The rows of each matrix lie in a flat space through zero, up to rounding. After each matrix: how many dimensions does the smallest such space have?

[[-0.62  0.95 -0.43  0.27 -2.05  1.00  0.48 -0.89 -1.66  0.20 -0.73 -1.04
  -0.40 -0.40  0.21  1.34 -0.81]
 [ 0.95 -2.23 -0.26 -0.20  3.10 -1.41 -0.89  3.49  1.67  1.06  1.16  0.19
   1.10  0.18 -0.27 -1.67  1.25]
 [-0.43 -0.26 -0.21  0.03  0.21 -0.20 -0.57  2.70 -0.61  1.61  0.03 -1.67
   0.52  0.20  0.45 -0.41  0.23]
 [ 0.27 -0.20  0.03  0.03  0.65 -0.40  0.05 -0.69  0.82 -0.60  0.11  1.04
  -0.07  0.14 -0.22 -0.11  0.29]
 [-2.05  3.10  0.21  0.65 -2.55  0.22  0.31 -2.77 -1.11 -0.44 -1.86 -0.09
  -1.12  1.12  0.91  1.60 -0.40]
 [ 1.00 -1.41 -0.20 -0.40  0.22  0.71  0.09  1.34 -0.49  0.44  0.87 -0.85
   0.50 -1.09 -0.45 -0.38 -0.41]
 [ 0.48 -0.89 -0.57  0.05  0.31  0.09  0.07  0.76 -0.14  0.33  0.29 -0.22
   0.29 -0.52 -0.29  0.18  0.00]
 [-0.89  3.49  2.70 -0.69 -2.77  1.34  0.76 -6.00 -0.14 -3.04 -0.74  1.47
  -1.69  0.69  0.42 -0.16 -1.34]
 [-1.66  1.67 -0.61  0.82 -1.11 -0.49 -0.14 -0.14 -0.76  0.77 -1.43 -0.59
  -0.38  1.01  0.79  1.27  0.27]
 [ 0.20  1.06  1.61 -0.60 -0.44  0.44  0.33 -3.04  0.77 -1.99  0.18  1.49
  -0.69  0.23 -0.11 -0.72 -0.46]
 [-0.73  1.16  0.03  0.11 -1.86  0.87  0.29 -0.74 -1.43  0.18 -0.65 -1.04
  -0.39 -0.12  0.35  0.84 -0.72]
 [-1.04  0.19 -1.67  1.04 -0.09 -0.85 -0.22  1.47 -0.59  1.49 -1.04 -0.72
   0.17  0.51  0.41  1.46  0.66]
 [-0.40  1.10  0.52 -0.07 -1.12  0.50  0.29 -1.69 -0.38 -0.69 -0.39  0.17
  -0.52  0.13  0.16  0.31 -0.47]
 [-0.40  0.18  0.20  0.14  1.12 -1.09 -0.52  0.69  1.01  0.23 -0.12  0.51
   0.13  0.94  0.30 -0.61  0.81]
 [ 0.21 -0.27  0.45 -0.22  0.91 -0.45 -0.29  0.42  0.79 -0.11  0.35  0.41
   0.16  0.30 -0.01 -0.83  0.35]
 [ 1.34 -1.67 -0.41 -0.11  1.60 -0.38  0.18 -0.16  1.27 -0.72  0.84  1.46
   0.31 -0.61 -0.83 -0.31  0.37]
 [-0.81  1.25  0.23  0.29 -0.40 -0.41  0.00 -1.34  0.27 -0.46 -0.72  0.66
  -0.47  0.81  0.35  0.37  0.20]]
 : 4

[[ 0.77  3.09  3.04 -0.42 -2.00  0.82  0.35  3.12 -0.37  1.48  3.59  2.98
   1.01 -1.01 -0.19  0.17 -2.09]
 [ 3.09  6.85  7.50  0.20 -0.78  4.83  0.23  5.29  4.04  4.72  5.43  6.42
  -0.05 -2.16 -0.05  3.82 -2.85]
 [ 3.04  7.50  8.02 -0.05 -1.74  4.56  0.38  6.19  3.24  4.81  6.56  7.07
   0.50 -2.38 -0.15  3.35 -3.55]
 [-0.42  0.20 -0.05 -0.42 -1.39 -0.98  0.21  0.76 -1.69 -0.40  1.11  0.27
   0.85 -0.09 -0.14 -1.17 -0.75]
 [-2.00 -0.78 -1.74 -1.39 -4.30 -4.15  0.63  1.34 -6.27 -2.26  2.42 -0.48
   2.75  0.15 -0.43 -4.54 -1.82]
 [ 0.82  4.83  4.56 -0.98 -4.15  0.46  0.69  5.33 -1.92  1.92  6.33  4.73
   2.21 -1.60 -0.40 -0.68 -3.77]
 [ 0.35  0.23  0.38  0.21  0.63  0.69 -0.09 -0.11  1.00  0.41 -0.27  0.17
  -0.41 -0.06  0.06  0.74  0.22]
 [ 3.12  5.29  6.19  0.76  1.34  5.33 -0.11  3.23  5.69  4.41  2.85  4.84
  -1.25 -1.63  0.15  4.77 -1.26]
 [-0.37  4.04  3.24 -1.69 -6.27 -1.92  1.00  5.69 -5.32  0.50  7.23  4.12
   3.60 -1.40 -0.61 -3.19 -4.52]
 [ 1.48  4.72  4.81 -0.40 -2.26  1.92  0.41  4.41  0.50  2.57  4.93  4.52
   1.04 -1.52 -0.21  1.02 -2.80]
 [ 3.59  5.43  6.56  1.11  2.42  6.33 -0.27  2.85  7.23  4.93  2.21  4.91
  -1.94 -1.65  0.26  5.88 -0.78]
 [ 2.98  6.42  7.07  0.27 -0.48  4.73  0.17  4.84  4.12  4.52  4.91  5.99
  -0.21 -2.02 -0.02  3.81 -2.55]
 [ 1.01 -0.05  0.50  0.85  2.75  2.21 -0.41 -1.25  3.60  1.04 -1.94 -0.21
  -1.71  0.07  0.28  2.54  1.36]
 [-1.01 -2.16 -2.38 -0.09  0.15 -1.60 -0.06 -1.63 -1.40 -1.52 -1.65 -2.02
   0.07  0.68  0.01 -1.29  0.85]
 [-0.19 -0.05 -0.15 -0.14 -0.43 -0.40  0.06  0.15 -0.61 -0.21  0.26 -0.02
   0.28  0.01 -0.04 -0.44 -0.19]
 [ 0.17  3.82  3.35 -1.17 -4.54 -0.68  0.74  4.77 -3.19  1.02  5.88  3.81
   2.54 -1.29 -0.44 -1.72 -3.60]
 [-2.09 -2.85 -3.55 -0.75 -1.82 -3.77  0.22 -1.26 -4.52 -2.80 -0.78 -2.55
   1.36  0.85 -0.19 -3.60  0.14]]
 : 2

[[-0.05 -0.31  0.11  0.17 -0.61  0.47 -0.09  0.49  0.49 -0.59  0.16  0.08
  -0.21 -0.02 -0.20 -0.03  0.04]
 [-0.31 -2.07  0.20  0.72 -2.81  2.74 -0.52  3.82  2.04 -3.23  0.43 -0.24
  -2.10  0.98 -1.25  0.01  0.30]
 [ 0.11  0.20 -0.84 -0.74  2.27 -0.81  0.19  0.56 -2.08  1.38 -1.11 -1.28
  -0.95  1.75  0.22  0.32  0.00]
 [ 0.17  0.72 -0.74 -0.80  2.60 -1.39  0.29 -0.56 -2.24  1.98 -1.02 -0.98
  -0.21  1.17  0.51  0.26 -0.08]
 [-0.61 -2.81  2.27  2.60 -8.66  5.04 -1.04  2.93  7.33 -6.96  3.18  2.83
  -0.05 -3.15 -1.92 -0.76  0.34]
 [ 0.47  2.74 -0.81 -1.39  5.04 -3.99  0.78 -4.45 -3.94  4.98 -1.27 -0.54
   2.02 -0.09  1.71  0.20 -0.38]
 [-0.09 -0.52  0.19  0.29 -1.04  0.78 -0.15  0.81  0.83 -0.99  0.29  0.16
  -0.33 -0.06 -0.33 -0.05  0.07]
 [ 0.49  3.82  0.56 -0.56  2.93 -4.45  0.81 -8.12 -1.64  4.77  0.43  1.92
   5.19 -3.91  2.19 -0.38 -0.59]
 [ 0.49  2.04 -2.08 -2.24  7.33 -3.94  0.83 -1.64 -6.30  5.61 -2.86 -2.73
  -0.56  3.25  1.44  0.72 -0.23]
 [-0.59 -3.23  1.38  1.98 -6.96  4.98 -0.99  4.77  5.61 -6.41  2.04  1.30
  -1.79 -0.85 -2.07 -0.40  0.43]
 [ 0.16  0.43 -1.11 -1.02  3.18 -1.27  0.29  0.43 -2.86  2.04 -1.48 -1.64
  -1.07  2.20  0.38  0.41 -0.02]
 [ 0.08 -0.24 -1.28 -0.98  2.83 -0.54  0.16  1.92 -2.73  1.30 -1.64 -2.09
  -2.07  3.03  0.00  0.51  0.08]
 [-0.21 -2.10 -0.95 -0.21 -0.05  2.02 -0.33  5.19 -0.56 -1.79 -1.07 -2.07
  -3.75  3.59 -1.13  0.46  0.35]
 [-0.02  0.98  1.75  1.17 -3.15 -0.09 -0.06 -3.91  3.25 -0.85  2.20  3.03
   3.59 -4.61  0.38 -0.72 -0.21]
 [-0.20 -1.25  0.22  0.51 -1.92  1.71 -0.33  2.19  1.44 -2.07  0.38  0.00
  -1.13  0.38 -0.76 -0.03  0.18]
 [-0.03  0.01  0.32  0.26 -0.76  0.20 -0.05 -0.38  0.72 -0.40  0.41  0.51
   0.46 -0.72 -0.03 -0.12 -0.01]
 [ 0.04  0.30  0.00 -0.08  0.34 -0.38  0.07 -0.59 -0.23  0.43 -0.02  0.08
   0.35 -0.21  0.18 -0.01 -0.04]]
 : 2

[[ 7.63  0.98  0.97 -1.91  1.40  1.77  2.27  0.52  0.13 -2.05  1.78 -5.16
   4.02  0.26 -2.43  3.12 -1.72]
 [ 0.98  1.35 -0.04 -1.14  1.12  0.52  3.88  5.15  1.33  0.96 -1.18  3.64
  -5.12 -0.97  3.53  0.90 -1.12]
 [ 0.97 -0.04  3.94  1.65 -0.12  0.29  1.09 -2.89 -0.06 -1.90 -1.04 -1.86
   1.72 -0.08 -1.41 -1.50  0.87]
 [-1.91 -1.14  1.65  4.68 -0.86 -3.71 -0.28 -4.07 -0.78 -2.36  0.84  1.11
  -0.48  0.54 -2.86 -0.05  2.13]
 [ 1.40  1.12 -0.12 -0.86  0.77 -0.07 -1.49  0.82 -2.41  0.00  4.93 -1.64
  -0.92  2.15 -0.27  1.19 -0.58]
 [ 1.77  0.52  0.29 -3.71 -0.07  3.83 -0.69 -0.01 -1.28  3.45 -1.78 -1.86
   1.92 -0.41  1.13 -0.08 -0.98]
 [ 2.27  3.88  1.09 -0.28 -1.49 -0.69  0.58 -1.59 -0.15 -0.78  0.54 -0.25
  -1.47  0.29 -1.06  1.97  0.43]
 [ 0.52  5.15 -2.89 -4.07  0.82 -0.01 -1.59  2.62 -0.34  2.42  2.75  0.30
  -3.07 -0.61  2.22  0.72 -1.78]
 [ 0.13  1.33 -0.06 -0.78 -2.41 -1.28 -0.15 -0.34  3.44 -1.82 -2.71  1.26
  -0.76 -1.87  1.95 -0.24 -0.49]
 [-2.05  0.96 -1.90 -2.36  0.00  3.45 -0.78  2.42 -1.82  4.32 -0.47  1.06
  -1.41  1.42  1.36 -0.10  0.28]
 [ 1.78 -1.18 -1.04  0.84  4.93 -1.78  0.54  2.75 -2.71 -0.47  6.97 -1.62
  -0.54  1.12 -1.30  0.98 -1.45]
 [-5.16  3.64 -1.86  1.11 -1.64 -1.86 -0.25  0.30  1.26  1.06 -1.62  4.83
  -5.04 -0.45  1.07 -0.96  1.72]
 [ 4.02 -5.12  1.72 -0.48 -0.92  1.92 -1.47 -3.07 -0.76 -1.41 -0.54 -5.04
   7.24  0.64 -2.00  0.93 -0.69]
 [ 0.26 -0.97 -0.08  0.54  2.15 -0.41  0.29 -0.61 -1.87  1.42  1.12 -0.45
   0.64 -0.43 -1.22  0.07 -0.15]
 [-2.43  3.53 -1.41 -2.86 -0.27  1.13 -1.06  2.22  1.95  1.36 -1.30  1.07
  -2.00 -1.22  3.26 -2.50 -0.76]
 [ 3.12  0.90 -1.50 -0.05  1.19 -0.08  1.97  0.72 -0.24 -0.10  0.98 -0.96
   0.93  0.07 -2.50  3.04 -0.29]
 [-1.72 -1.12  0.87  2.13 -0.58 -0.98  0.43 -1.78 -0.49  0.28 -1.45  1.72
  -0.69 -0.15 -0.76 -0.29  1.30]]
 : 9

[[ 0.84 -1.02  2.25  2.23  1.17 -0.44  2.29 -1.61 -0.43  0.78  2.31  1.49
   0.10  0.37  0.85 -2.07 -1.77]
 [-1.02  5.77 -3.09 -1.86 -1.46  0.70  0.20 -0.25  0.33  0.40 -2.78  0.70
  -0.75 -1.22 -0.51  0.75  1.07]
 [ 2.25 -3.09  1.46 -1.14 -0.31  3.30 -2.55  2.10  3.12 -2.97 -1.47 -5.79
   1.61  1.27  2.43  2.06  0.36]
 [ 2.23 -1.86 -1.14  0.96 -0.14  0.56 -0.66 -1.60  2.77 -2.11 -3.21 -3.42
   1.26 -0.15  0.70  1.36  1.72]
 [ 1.17 -1.46 -0.31 -0.14  0.31  0.39  0.36  0.01  0.71  0.20 -0.22 -1.43
   0.57  1.28  1.95  0.13  0.07]
 [-0.44  0.70  3.30  0.56  0.39  1.23 -1.22  1.06 -0.39 -1.30  2.06  0.59
  -0.05 -1.53 -0.69  0.49 -1.68]
 [ 2.29  0.20 -2.55 -0.66  0.36 -1.22  0.85 -0.41  0.31 -1.06 -1.32  0.66
  -0.58  1.88 -0.68  2.12  2.84]
 [-1.61 -0.25  2.10 -1.60  0.01  1.06 -0.41  3.87 -1.68  1.30  2.57 -0.59
  -0.36  2.49  1.76 -0.63 -2.43]
 [-0.43  0.33  3.12  2.77  0.71 -0.39  0.31 -1.68 -0.24 -0.56  1.90  1.61
   0.11 -2.33 -1.02 -1.98 -1.42]
 [ 0.78  0.40 -2.97 -2.11  0.20 -1.30 -1.06  1.30 -0.56 -0.08 -0.52  0.49
  -0.51  1.31  0.39  2.27  2.94]
 [ 2.31 -2.78 -1.47 -3.21 -0.22  2.06 -1.32  2.57  1.90 -0.52 -0.97 -4.20
   0.94  3.24  3.77  1.82  1.57]
 [ 1.49  0.70 -5.79 -3.42 -1.43  0.59  0.66 -0.59  1.61  0.49 -4.20 -1.16
  -0.17  1.30  0.02  2.34  3.17]
 [ 0.10 -0.75  1.61  1.26  0.57 -0.05 -0.58 -0.36  0.11 -0.51  0.94 -0.17
   0.45 -0.93  0.41 -0.40 -0.56]
 [ 0.37 -1.22  1.27 -0.15  1.28 -1.53  1.88  2.49 -2.33  1.31  3.24  1.30
  -0.93  4.82  1.57 -1.02 -0.83]
 [ 0.85 -0.51  2.43  0.70  1.95 -0.69 -0.68  1.76 -1.02  0.39  3.77  0.02
   0.41  1.57  4.40 -0.90 -0.49]
 [-2.07  0.75  2.06  1.36  0.13  0.49  2.12 -0.63 -1.98  2.27  1.82  2.34
  -0.40 -1.02 -0.90 -0.99 -4.47]
 [-1.77  1.07  0.36  1.72  0.07 -1.68  2.84 -2.43 -1.42  2.94  1.57  3.17
  -0.56 -0.83 -0.49 -4.47 -1.49]]
 : 9

[[ 2.38  0.12  0.89 -2.65 -1.27 -0.35  0.00  0.34 -5.50 -1.55  2.66  0.67
  -1.53  0.10  0.06 -2.53  0.41]
 [ 0.12  2.27  1.46  3.90 -0.70 -0.42  8.78 -1.25 -0.37  1.85  0.70  0.21
   0.87 -1.27  3.28  0.96 -0.48]
 [ 0.89  1.46 -4.32 -0.80  2.46 -2.66  3.53  3.79 -3.28 -5.63  3.31 -4.29
  -0.09  0.68  0.95  0.91  3.35]
 [-2.65  3.90 -0.80  1.68  5.28 -1.55  3.58 -1.48 -0.96  6.77 -1.10  0.54
  -1.47 -1.94  0.74  1.78  0.89]
 [-1.27 -0.70  2.46  5.28  0.66  1.29  4.53 -0.65  3.09  1.36  0.74 -0.63
  -1.29 -4.41 -2.62 -1.29 -1.85]
 [-0.35 -0.42 -2.66 -1.55  1.29  0.76  3.77 -0.76  1.77  5.26  1.05 -0.62
  -0.88  1.00  0.54 -0.49  0.42]
 [ 0.00  8.78  3.53  3.58  4.53  3.77  1.66 -0.38 -2.92 -1.85 -2.14 -0.35
   0.97 -4.43 -5.72 -3.60  2.72]
 [ 0.34 -1.25  3.79 -1.48 -0.65 -0.76 -0.38  4.12  3.44 -0.26  0.36 -2.00
   2.38  0.09 -1.71  0.82  0.24]
 [-5.50 -0.37 -3.28 -0.96  3.09  1.77 -2.92  3.44  4.36  1.13 -1.56  0.33
   1.39 -4.05  1.55  2.53  1.81]
 [-1.55  1.85 -5.63  6.77  1.36  5.26 -1.85 -0.26  1.13 -0.90 -5.93 -2.91
   2.02 -0.97  3.49 -5.04 -5.00]
 [ 2.66  0.70  3.31 -1.10  0.74  1.05 -2.14  0.36 -1.56 -5.93  8.96  2.42
   2.51  0.09 -6.07  3.59  1.94]
 [ 0.67  0.21 -4.29  0.54 -0.63 -0.62 -0.35 -2.00  0.33 -2.91  2.42  2.32
  -0.41  2.78 -2.43 -2.46 -2.51]
 [-1.53  0.87 -0.09 -1.47 -1.29 -0.88  0.97  2.38  1.39  2.02  2.51 -0.41
   2.96 -1.93  1.20  0.93  0.45]
 [ 0.10 -1.27  0.68 -1.94 -4.41  1.00 -4.43  0.09 -4.05 -0.97  0.09  2.78
  -1.93  6.94  4.67 -5.14 -3.45]
 [ 0.06  3.28  0.95  0.74 -2.62  0.54 -5.72 -1.71  1.55  3.49 -6.07 -2.43
   1.20  4.67 -2.32 -6.69 -2.97]
 [-2.53  0.96  0.91  1.78 -1.29 -0.49 -3.60  0.82  2.53 -5.04  3.59 -2.46
   0.93 -5.14 -6.69  0.76  3.51]
 [ 0.41 -0.48  3.35  0.89 -1.85  0.42  2.72  0.24  1.81 -5.00  1.94 -2.51
   0.45 -3.45 -2.97  3.51  5.68]]
 : 14

[[ 1.39 -0.61  0.18  1.97  1.88 -0.26 -0.97 -1.93  0.67 -2.12  1.17 -1.83
  -1.02 -2.89  3.46 -2.68 -0.25]
 [-0.61 -1.48 -1.02 -0.83 -0.77 -1.46  1.53  0.34  3.02 -1.85  0.25 -0.10
   0.73 -4.92 -3.43  3.65  3.95]
 [ 0.18 -1.02 -2.07 -4.02 -0.47 -1.57  3.63  0.25  0.90 -0.93  1.61  0.80
   0.96 -1.10 -0.18 -4.70 -0.29]
 [ 1.97 -0.83 -4.02  0.21 -0.07  4.32  1.77 -2.20  2.50  0.59 -0.72  1.77
  -2.25  0.18  0.12  3.34  4.28]
 [ 1.88 -0.77 -0.47 -0.07 -0.11 -0.56  2.80  1.37 -1.13  1.41  0.40 -0.84
   1.24 -0.51 -3.61  1.25  2.28]
 [-0.26 -1.46 -1.57  4.32 -0.56  3.35  0.15 -2.61 -0.05 -3.14  0.77 -1.06
  -0.61 -2.69  2.40 -1.48 -1.86]
 [-0.97  1.53  3.63  1.77  2.80  0.15 -4.89 -0.62 -1.29  3.11 -2.18 -4.71
   0.64 -2.05  0.49 -2.98 -1.39]
 [-1.93  0.34  0.25 -2.20  1.37 -2.61 -0.62  0.66  0.63 -4.45 -0.24  1.20
  -1.84 -3.00 -0.70 -1.54 -0.06]
 [ 0.67  3.02  0.90  2.50 -1.13 -0.05 -1.29  0.63  0.84  1.30 -0.59  0.85
   0.26  2.06 -1.78  1.67 -0.64]
 [-2.12 -1.85 -0.93  0.59  1.41 -3.14  3.11 -4.45  1.30 -7.32  0.10  0.61
  -1.92 -3.12  1.01 -1.94 -0.84]
 [ 1.17  0.25  1.61 -0.72  0.40  0.77 -2.18 -0.24 -0.59  0.10  0.02 -2.76
   0.01  2.30 -2.72 -0.86 -0.27]
 [-1.83 -0.10  0.80  1.77 -0.84 -1.06 -4.71  1.20  0.85  0.61 -2.76 -2.83
  -1.72 -4.99 -3.50  0.45 -0.43]
 [-1.02  0.73  0.96 -2.25  1.24 -0.61  0.64 -1.84  0.26 -1.92  0.01 -1.72
   1.96 -0.35  0.50 -4.19 -0.26]
 [-2.89 -4.92 -1.10  0.18 -0.51 -2.69 -2.05 -3.00  2.06 -3.12  2.30 -4.99
  -0.35  1.15 -1.59  0.90  0.93]
 [ 3.46 -3.43 -0.18  0.12 -3.61  2.40  0.49 -0.70 -1.78  1.01 -2.72 -3.50
   0.50 -1.59 -0.95  2.55  1.72]
 [-2.68  3.65 -4.70  3.34  1.25 -1.48 -2.98 -1.54  1.67 -1.94 -0.86  0.45
  -4.19  0.90  2.55 -7.49 -1.60]
 [-0.25  3.95 -0.29  4.28  2.28 -1.86 -1.39 -0.06 -0.64 -0.84 -0.27 -0.43
  -0.26  0.93  1.72 -1.60  1.26]]
 : 14
